There are 3 nested groupings, the coarsest first. Each group lies inside one group of the grouping before and may be the whole of it. The rows also spread widely along 10 directions, which tell nothing about the answers.
In the rows, zero is written as 128.
Some rows, each with its group in each grouping after it:
[130 145 104  98 124 128 143 164 121 132 131 166 123 123 131  79 129 128
 146 143 114 116 123 142 131 143 108  73  72 122 161 134 125]
subi z_33 z_433
[131 171  54 110 126  59 126 152  86 123 150 150 155 131 126 104  79 131
 139 124 140  99  69 101 154 175 100  83 111 114 120 142 175]
subi z_867 z_103
[139 113 146 118 120 145 128 124 150 133 132 123 115 123 127 131 144 138
 121 123 117 123 146 137 122 121 130 146 128 146 144 128 110]
rov z_399 z_141
[179  92 125 120 100 134 109  31 155 130 130 141 103 123 124 122 115 182
 108  78 171 123 148  87 121 105 142 137 128 142 117 171 121]
rov z_399 z_904
[102 116 144 144 126 177 119 108 136 119 134 142 108 123 154 150 135 118
 109 118 103 145 127 120  92 131 163 149 180 103 118 157  96]
subi z_128 z_733
[123 123 129 146 118 101 100 108  86  97 129 135 133 112 130 147 134 123
 131 147 104 125 117 125 133 149 126 142 156 116 118 120 132]
subi z_128 z_964
[ 89 180 176  90 163 150 160 220 144 133 127 111 124 115 127 142 125 127
 122 133  83 138 142 173 115 116 130 122 130 137 121 135 137]
subi z_803 z_373
[111 146 159 126 147 135 147 147 145 114 123 134 140 143 137 160  86 117
 112 128 117 149 123 156 134  89 132 115 146 130  84 129 151]
subi z_867 z_707
[140 144 154  70  97  94 147 148 174 162 146 110 119 106 106 110 118 176
 113 101 138  79 168 157 128 112 129 148  95 159 146 129 151]
rov z_753 z_938
[115  78 150 173 142 159 134  72 105 131 131 177 117 129 115 136 119 109
 119 176 140 155 189 159 139 112 114 120 115 157 113 138 101]
subi z_803 z_289
[125 114 133 147 113 158 141 140 159 155 155 110 153 149 151 138 134  88
 101 133 119  99 107 149 137 143 133 168 160 141 143 101 104]
rov z_399 z_705
[115 120  91 131 106 108 141 162 120 156 149 111 143 136 127 124 125 117
 126 149 141  88 117 137 158 152 114 128 110 137 133 115 139]
subi z_867 z_90
[126 102 125 143 101 107 113 115 137 117 132 105 134 131 136 149 144 126
 134 134 118 108 114 134 137 134 136 162 150 131 131 101 122]
rov z_37 z_79
[173 112  79 137 141 181 135 128 140 158 113  77 130 163 143 139 138 154
 114 104 191 130 104  51 141 112 126  99 115 141  84 157 140]
subi z_33 z_621
[127 100 143 137 102 140 123 117 128 133 134 140 122 111 134 122 148 118
 119 144 109 109 149 153 129 137 130 145 123 131 149 119 105]
subi z_128 z_233
[192 129 141 114 134 136 117 137 124 137  98  49 131 123 110 142 171 189
 121 105 159 115 125  82 148 109 107 141 102 164 100 123 161]
subi z_33 z_621
[101 140 180 109 139 107 152 161 153 110 113 132 127 126 122 161  91 131
 124 146 103 147 168 188 137  71 125 112 124 141  89 121 159]
subi z_128 z_233
[ 71 118 156 145 115 140 115 115 128 104 155 178 116 109 142 134 131  84
 123 153  60 134 136 182  91 162 151 168 186 101 168 126  75]
rov z_399 z_141
[ 96 143  83 127 141  83 138 163 117 142 151  89 143 143 119 160 100 133
 131 142 145 112 115 117 147 145 116 132 154 141 103 132 160]
rov z_399 z_904
[133 134 148 135 133 152 119 130 125 113 121 129 134 128 138 135 132 123
 117 124 111 135 113 130 121 130 132 133 146 119 119 133 122]
subi z_33 z_621
[143 124 158  82  97  97 152 123 175 158 153 138 130 114 108 105  97 150
 105 118 141  86 183 180 152 104 113 142  88 174 153 121 144]
rov z_399 z_141
[120 124 131 118 101 142 129 153 145 142 140 120 126 121 140 121 145 121
 119 123 109  97 115 145 122 145 139 146 129 118 151 127 115]
subi z_867 z_103
[149 124 124 116 132 124 148 173 144 176 138  62 147 138 113 138 150 142
 118 137 148  89 141 132 163 128 100 155 104 183 136 100 148]
rov z_399 z_904
[ 77 117 114 141 113  87 114 119  93  81 129 179 108 116 119 130 111 123
 159 176  97 143 149 162 115 139 128 100 130  97 126 137 123]
subi z_33 z_621
[ 93 125 155 125  94 112 123 161 139 125 138  94 128 113 132 154 147 124
 121 137  92  94 125 166 123 143 142 180 157 118 137 110 126]
subi z_867 z_103
[128 113 125 157 118 174 118 103 131 124 137 136 133 137 156 134 128 105
 104 119 124 126 104 116 116 145 148 143 168 109 124 142 101]
subi z_33 z_621
[111 122 132 113 125 145 140 148 137 139 130 129 105 118 129 129 135 137
 125 137 119 127 158 140 119 118 134 115 116 132 130 142 125]
subi z_128 z_964
[143 138 129 125 133 160 104 133  96 121 121 113 116 107 131 122 179 146
 131 121 107 126 106  95 107 165 126 142 141 115 147 141 107]
subi z_33 z_433

New rows. What belongs after each?
[114 103  93 142 128 105 134 126 131 119 125 112 118 152 123 157 119 140
 145 151 146 136 129 117 136 111 122 108 130 138  99 128 140]
rov z_399 z_705
[130 144 134 118  87 133 140 159 144 142 162 156 167 129 162  83 118  76
 105 128  97  70  89 178 146 165 123 139 122 114 178 101 112]
subi z_33 z_433
[136  81 121 143  98 120 127 102 132 110 114 153 115 138 131 129 125 129
 142 150 135 127 141 146 142  98 125  97  92 127 117 118 124]
subi z_867 z_707
[106 138 124 171 136 112 124 114 111  93 152 170 172 154 155 146  86  60
 118 152  91 137  74 157 135 153 126 135 190 111 116 103 119]
rov z_399 z_705
[ 73 143 164 120 180 131 152 228 153  94  87  86 114 150 131 193 145 124
 167 172  72 184 134 170 113  75 134 104 141 134  89  97 139]
rov z_37 z_79
[119 126 135 127 132 136 125 158 119 119 117 118 121 119 133 142 153 128
 135 145  98 131 128 136 121 131 127 125 130 124 127 122 122]
subi z_128 z_233
[ 95 112 165 134 121 177 138 190 172 133 114  65 119 141 153 178 166 114
 121 135  94 126 117 153 111 106 157 161 160 118 111 112 111]
subi z_867 z_103
[ 98 161 188  81 108 179 124 153 171 140 145  92  97  88 141 139 154 161
  92  73  89 106 137 138  72 139 176 197 188 101 150 168 105]
subi z_33 z_433
[115 178 114 107 190 194 141 194  94 175 143 109 123 102 125 121 163 131
 109 124 107 135 123  91  99 186 120 138 145 139 153 164 113]
subi z_128 z_233
[125 101 136 109  77 126 117 118 171  84 107 159  93 127 161 120 127 136
 145 115  96 131 120 145 107  87 162  84 113  83 125 139 114]
subi z_128 z_964
[ 90 165 109 113 138 104 135 157  99 134 151 129 134 117 120 131 101 132
 125 140 127 115 127 132 130 158 119 127 145 123 122 148 149]
subi z_33 z_433
[ 80 137 121 115 131  92 155 175 153 128 142 128 138 142 128 145  92 112
 139 156 115 123 139 177 142 116 126 118 130 137 119 109 147]
rov z_37 z_79
[126 120 116 122 140 118 146 111 131 146 144 167 127 129 114 113  98 128
 128 146 147 131 166 151 144 124 110 112 101 162 137 131 129]
rov z_37 z_79
[121 128 136 114 130 117 142 151 148 136 132 118 133 132 125 136 123 129
 130 137 122 121 141 154 139 118 121 136 121 152 132 111 135]
rov z_37 z_79
[119 120 122 139 136 154  99  88 111  85 109 152  88 118 144 152 134 154
 134 112 110 174 118  83  81 121 158 109 169  89  99 177 109]
subi z_128 z_733
[120 134 132 121 130 120 110 112 104 101 120 154 102 106 118 133 128 157
 138 125 111 149 133 120 106 133 134 116 133 111 117 156 125]
subi z_867 z_90
[146 147 186  99 125 162 141 150 155 153 134  99 131 107 127 128 138 144
  93  97 120 102 145 147 128 118 132 165 126 157 132 135 128]
subi z_803 z_373
[138 123 100 115  83  89 111 107 127 118 155 166 131 116 136  90 120 123
 133 122 110  88 105 136 130 168 125 130 123 115 176 124 114]
rov z_399 z_141
[148 127 101 122 133 123 131 131 118 115 115 152 126 140 139 117 113 131
 139 135 133 139 115 112 142 113 116  69  97 125 109 137 142]
subi z_128 z_964
[109 125 139 139 150 138 132 126 106 119 124 152 122 121 123 147 117 122
 126 155 113 154 155 143 125 120 123 116 136 134 110 138 127]
subi z_128 z_233
[116 144 182 121 123 173 146 212 172 139 124  77 151 138 157 153 161  93
 109 125  75 106  92 174 125 122 143 168 151 126 135  90 119]
subi z_867 z_103
[134 135 167 132 164 167 137 134 113 144 126 125 128 116 112 136 141 133
 110 141 124 141 159 139 134 124 113 138 121 164 119 137 123]
subi z_803 z_289
[124 136  81 105 146  78 159 138 127 153 139 144 122 142  96 119  74 161
 141 145 179 126 167 126 149 108 100  70  76 165  98 148 171]
rov z_753 z_938
[134 128 134  88  85 128 124  97 154 121 143 186 100 102 141  87 104 146
 115  96 115 111 144 142 108 124 151 107 110 105 154 165 118]
subi z_128 z_964
[132 132 110 130 114 134 126 151 134 122 129 119 139 140 152 134 126 118
 127 118 120 116  81 118 133 138 137 118 137 108 119 127 130]
subi z_867 z_90
[145  76 106 156  91  75 125  74 122  86 110 179 131 154 128 121  84 126
 152 166 155 134 146 154 168  83 107  62  77 129  92 114 148]
subi z_33 z_621
[126 124 142 129 112 116 119 106 119 108 128 143 126 122 129 132 117 135
 125 134 124 124 136 142 130 124 125 129 134 122 117 132 130]
subi z_33 z_433
[ 94 130 117  99  97  51 129 107 123  95 136 193 104 105 113 115  69 151
 145 140 117 125 167 166 127 111 127  82 104 111 120 154 153]
subi z_128 z_233
[114 116  82 105  50 114 135 127 168 152 173 155 131 123 164  88  98 110
 106  99 130  59 105 140 129 158 157 125 127  92 167 147 116]
subi z_128 z_233
[139 127 122 121 170 130 133  86  87 137 115 136  99 115  82 140 108 188
 127 140 183 163 196  94 135 104  96 100  99 169  84 176 154]
subi z_33 z_433
[133  99 117 129 117 157 142 115 164 128 116 132 112 153 141 132 106 141
 123 124 157 140 146 123 129  84 139  90 109 125  94 152 130]
subi z_33 z_621
[124 129 117 114  86 110 145 139 157 153 161 137 152 130 148 112  90 109
  97 115 133  77 121 156 152 136 133 134 127 128 138 126 140]
subi z_128 z_233
[205 162 166  86 159 144 128 167 141 140  97  85 134 121 115 120 173 175
 127  94 121 127 113 103 128 109 105 124  89 168 129 112 147]
rov z_753 z_938
[117 164  84  99 150 110 131 146 101 157 159 121 122 111 108 117 118 158
 124 117 137 112 128  96 121 176 114 132 136 142 147 165 140]
rov z_399 z_904
[138 123 141 126 127 142 137 137 136 134 125 134 133 127 136 129 126 119
 115 134 119 123 135 145 138 116 122 120 117 139 124 123 128]
subi z_128 z_233
[159  82 109 145 127 162 139  86 142 160 139 145 125 145 125 116 123 126
 114 137 168 125 158 118 147 116 111 117 101 167 134 135 107]
rov z_399 z_141
[116 123 109 121  94  75 105 138 119 107 137 108 121 117 126 134 149 142
 150 135 100  98 108 132 127 154 130 148 141 115 150 113 128]
rov z_399 z_904
[151 101 119 123 109 116 130 122 124 119 111 159 112 128 122 105 136 142
 151 148 132 128 141 143 144 109 109  80  64 137 133 122 128]
subi z_867 z_90
[191 108 150 114 134 153 114  78 135 132 113 133 107 114 112 117 152 171
 119 106 144 138 156 103 124 108 114 131 103 166 138 143 116]
rov z_399 z_141
[104  70 104 167 125 132 103  42  98 103 115 136  78 125 111 178 120 170
 137 140 167 167 169  83 109 106 146 124 155 118  70 178 122]
subi z_867 z_707
[155  97 154 130 131 149 130 121 137 112  92 129 110 133 130 141 149 142
 138 147 124 153 158 137 137  73 119  92  89 144 103 119 129]
subi z_128 z_964
[177 162  58 111 145  74 104  99  62 133 141 147 137 113 100  95 116 175
 140 107 163 112  95  51 135 185  93 101 108 141 131 157 156]
rov z_753 z_938
[142 131 115 124 160 119 118 158  86 108  89  96 108 123 101 142 168 175
 164 158 130 154 139  97 129 119 101  92  91 143 106 131 148]
subi z_33 z_621
[ 97 141 153 123 159 123 144 162 135 109 120 133 123 134 120 154 122 123
 140 158  94 159 143 164 117 107 122 118 138 142 115 118 130]
rov z_399 z_705
[107 166 144 120 188 131 119 109  90  94 121 195  99 108 106 135 103 148
 140 131  97 193 147 122  78 133 129  99 154 120 109 174 121]
rov z_753 z_938
[148 109 127 145 133 156 139 148 167 155 126  47 156 164 147 175 141 122
 104 113 157 113 100 106 154 111 132 168 159 159  93 100 140]
rov z_37 z_79
[159 117 104 153 137 150 115 127 104 104 109 125 138 148 152 136 143 117
 139 129 126 139  76  89 138 133 121  94 125 119 103 128 121]
subi z_803 z_373
[121 124 139 128 135 137 122 133 110 120 119 116 108 111 119 142 151 148
 135 136 119 133 144 120 119 131 127 130 127 134 118 142 120]
subi z_803 z_373
[100 136  80 127 129  70 141 166 100 130 154 151 147 137 116 115 101 102
 151 179 117 109 124 157 158 160  92  99 107 142 148 106 143]
rov z_399 z_141
[128 135 157 101 117 123 146 158 167 139 140 139 138 124 133 110 124 116
 122 129 103 107 139 182 137 123 125 139 109 149 162 102 124]
rov z_37 z_79
[118 143 124 144 170 148 142 171 101 155 131  76 146 137 112 160 136 129
 115 153 145 129 136 115 145 140 106 144 141 161  99 123 149]
subi z_33 z_621
[101 165 151 117 129 125 135 166 118 137 156 122 147 109 132 130 117 108
 106 124  96  98 114 155 129 165 129 163 158 128 139 128 127]
subi z_803 z_373
[137 112 135  93  97 111 121  96 160  98 117 171  79 111 122 105 130 173
 150 113 111 138 155 139  95  99 140  98  98 118 148 154 114]
rov z_399 z_705
[139 153 106  96  73  76 101 165 128  99 126  90 134 115 147 117 148 155
 145 102 102  75  63 112 131 156 133 133 132  87 143 116 149]
subi z_33 z_433
[138 131  78 155 142 106 114  86  75 143 165 145 155 130 120 125 106 116
 115 134 150 111 105  94 148 188 103 146 156 147 133 138 130]
rov z_399 z_904
[107 146 172 124 124 157 132 110 118 166 175 161 138  90 117 112 118 107
  78 123 107  97 160 171 117 179 130 199 161 145 169 143 104]
subi z_867 z_103
[143 130 118  99  94 107 130 131 140 132 138 139 126 119 136 105 115 139
 121 113 129  96 123 134 140 128 127 111 104 124 138 134 143]
subi z_128 z_964
[116 138 141 132 107 110 131 128 127 120 148 146 153 130 140 126  96 104
 112 135 118 104 116 163 147 135 123 137 143 123 125 117 136]
subi z_33 z_433
[128 117 152 147 140 173 134 106 115 126 138 214 134 120 144  98 121  78
 114 155  90 145 145 172 122 139 121 109 119 129 158 128  84]
subi z_128 z_233
[156 116 138 145 121 151 125 108 149 119 130 138 145 149 154 131 127 107
 113 118 118 129  93 129 130 122 131 136 149 132 127 116 111]
rov z_399 z_705
[104 113 158 102 110 126 150 144 146 158 141 134 106  99 108 121 131 143
 116 148 119 105 204 183 131 115 123 141  95 155 150 130 125]
subi z_128 z_233
[137 165 177 122 147 142 127 125 118 100 130 174 146 115 141 122 101 107
 109 113  88 143 110 156 123 131 125 122 146 123 122 137 124]
subi z_803 z_373
[162  95 170 163 106 195 140 128 176 151 133  96 173 163 168 140 139  79
  80 121 133 100 105 156 158 108 136 167 145 145 119  89 108]
subi z_33 z_621
[102 110 153 135 115 147 132 133 153 125 130 105 113 128 137 160 130 135
 116 127 121 125 140 142 121 107 153 149 152 123 103 141 122]
subi z_803 z_289
[ 75 112  93 108  80  58 136 165 149 121 137  91 109 127 125 157 107 155
 147 144 133  93 147 145 138 110 143 117 126 112 102 132 164]
subi z_128 z_233
[140 135 132 119 176 136 116  76  96 139 127 120  95 105  85 154 124 193
 117 113 160 162 177  77 110 127 117 147 148 166 101 183 138]
rov z_399 z_904
[129 133 147 124 142 147 122 112 122 104 117 168 113 114 137 134 117 131
 122 122 102 158 133 131 107 118 137 109 141 114 115 154 119]
subi z_128 z_233
[133  85 112 141  92 176 150  83 159 161 161 216 132 137 161  76  92  77
  96 134 139 107 150 166 137 131 135 101 101 125 164 144  83]
subi z_128 z_233
[122 155 121 161 166 156 125  72  90 112 153 205 158 138 142 126  53  89
  91 123 134 162 106 119 123 155 125 113 182 114  97 170 125]
subi z_33 z_621
[108  94 104 141 117 165 150 149 162 142 128 129 123 155 159 139 119 103
 123 143 131 130 128 137 130 105 144  94 123 116 112 133 113]
subi z_128 z_233
[167 105 133 135 127 168 117  77 100 145 130 157 119 109 115  97 154 142
 116 134 147 122 158 114 132 144 105 129  96 151 152 144 102]
subi z_33 z_433
[123 121  99 131 105 125 121 131 106 148 152 130 132 110 132 114 142 120
 118 135 121  91 122 122 133 176 125 145 131 125 156 130 117]
subi z_128 z_233
[135 151 110 110 144 114 123 136  96 101 118 162 112 115 124 109 119 148
 150 127 113 145 114 110 120 138 116  73 101 117 122 158 135]
subi z_803 z_373
[103 126 186 109 102 128 129  90 156 127 142 139 105  97 118 150  99 154
  93 103 123 121 176 166 109 103 155 175 162 129 116 154 131]
subi z_867 z_707
[166 121 136 135 150 155 136 114 122 143 127 168 135 135 121 102 133 119
 125 139 130 140 140 134 131 127 106 105  94 161 141 122 111]
rov z_753 z_938
[139 143 112 103 101  87 122 122 137 116 130 102 131 131 131 140  96 169
 119  96 156 103 110 105 143 113 130 122 136 118  91 147 170]
subi z_33 z_433
[140 138 130 141 144 142 122 128 111 113 121 132 142 137 136 134 122 122
 122 131 124 140 106 119 133 131 119 116 139 125 108 131 134]
subi z_33 z_621
[103 132 112 143 190 114 120 114  65 134 123 110  97 113  74 175 134 179
 144 161 153 169 182  86 110 139 108 132 147 164  83 161 144]
rov z_753 z_938
[131 175 109  85 149 123 133 185 107 105 114 167 117 117 130  86 135 141
 160 137  92 143 105 130 115 140 106  55  79 109 153 143 134]
subi z_33 z_433
[124 148 102 121 143 114 118 166  91 120 121 112 128 115 126 134 149 139
 143 138 107 126 105 104 126 156 115 115 130 120 125 132 139]
subi z_128 z_233
[100 119  87 136 132  95 117 121 104 105 131 138 107 129 118 142 127 142
 157 154 120 142 126 113 114 143 124 109 139 119 122 142 125]
rov z_399 z_705
[ 87 136  94 140 136 102 115 106  70  89 139 211 112 116 123 109  95 115
 153 167 105 154 132 138 115 161 118  79 129  95 132 157 117]
subi z_33 z_433
[ 81 130 129 134 116 134 133 131 120 150 161 111 125 116 126 150 116 127
 105 137 131 103 148 139 123 155 136 173 172 126 124 145 124]
subi z_33 z_433
[116 199 161  98 173 148 164 232 128 153 145 120 170 126 133 113 120  94
 109 139  84 116 101 174 145 149 106 122 119 149 144 110 145]
subi z_803 z_289
[132 132 144 133 151 146 109 154 120  91 104 119 117 128 139 146 174 126
 153 137  72 157  96 124 103 132 131 125 148 114 135 117 105]
rov z_399 z_904
[135 141 135  92  83 102 123 144 152 106 133 151 127 114 152 102 117 129
 128 107  91  99 104 151 126 126 141 108 115  99 149 124 134]
subi z_128 z_964
[108  92 119 131 111 106 143  94 157 128 137 152 115 141 124 141  85 133
 131 142 153 132 170 155 141  94 133 116 120 145 107 131 132]
rov z_37 z_79
[123 137 155  84  77 121 131  95 186 129 161 190 108 106 142  88  87 141
 103  78 108 101 143 166  89 125 167 137 137 105 161 160 107]
rov z_753 z_938
[147  89  95 143 153 164 143  79 139 164 130 128 116 149 118 142 107 151
 116 127 197 150 168  89 140 103 121 113 113 173  95 159 127]
rov z_37 z_79
[153 136 150  98 115 146 136 160 150 135 122 130 125 118 136  96 152 137
 125 117 106 107 122 147 132 123 125 112  83 135 154 127 121]
subi z_803 z_289
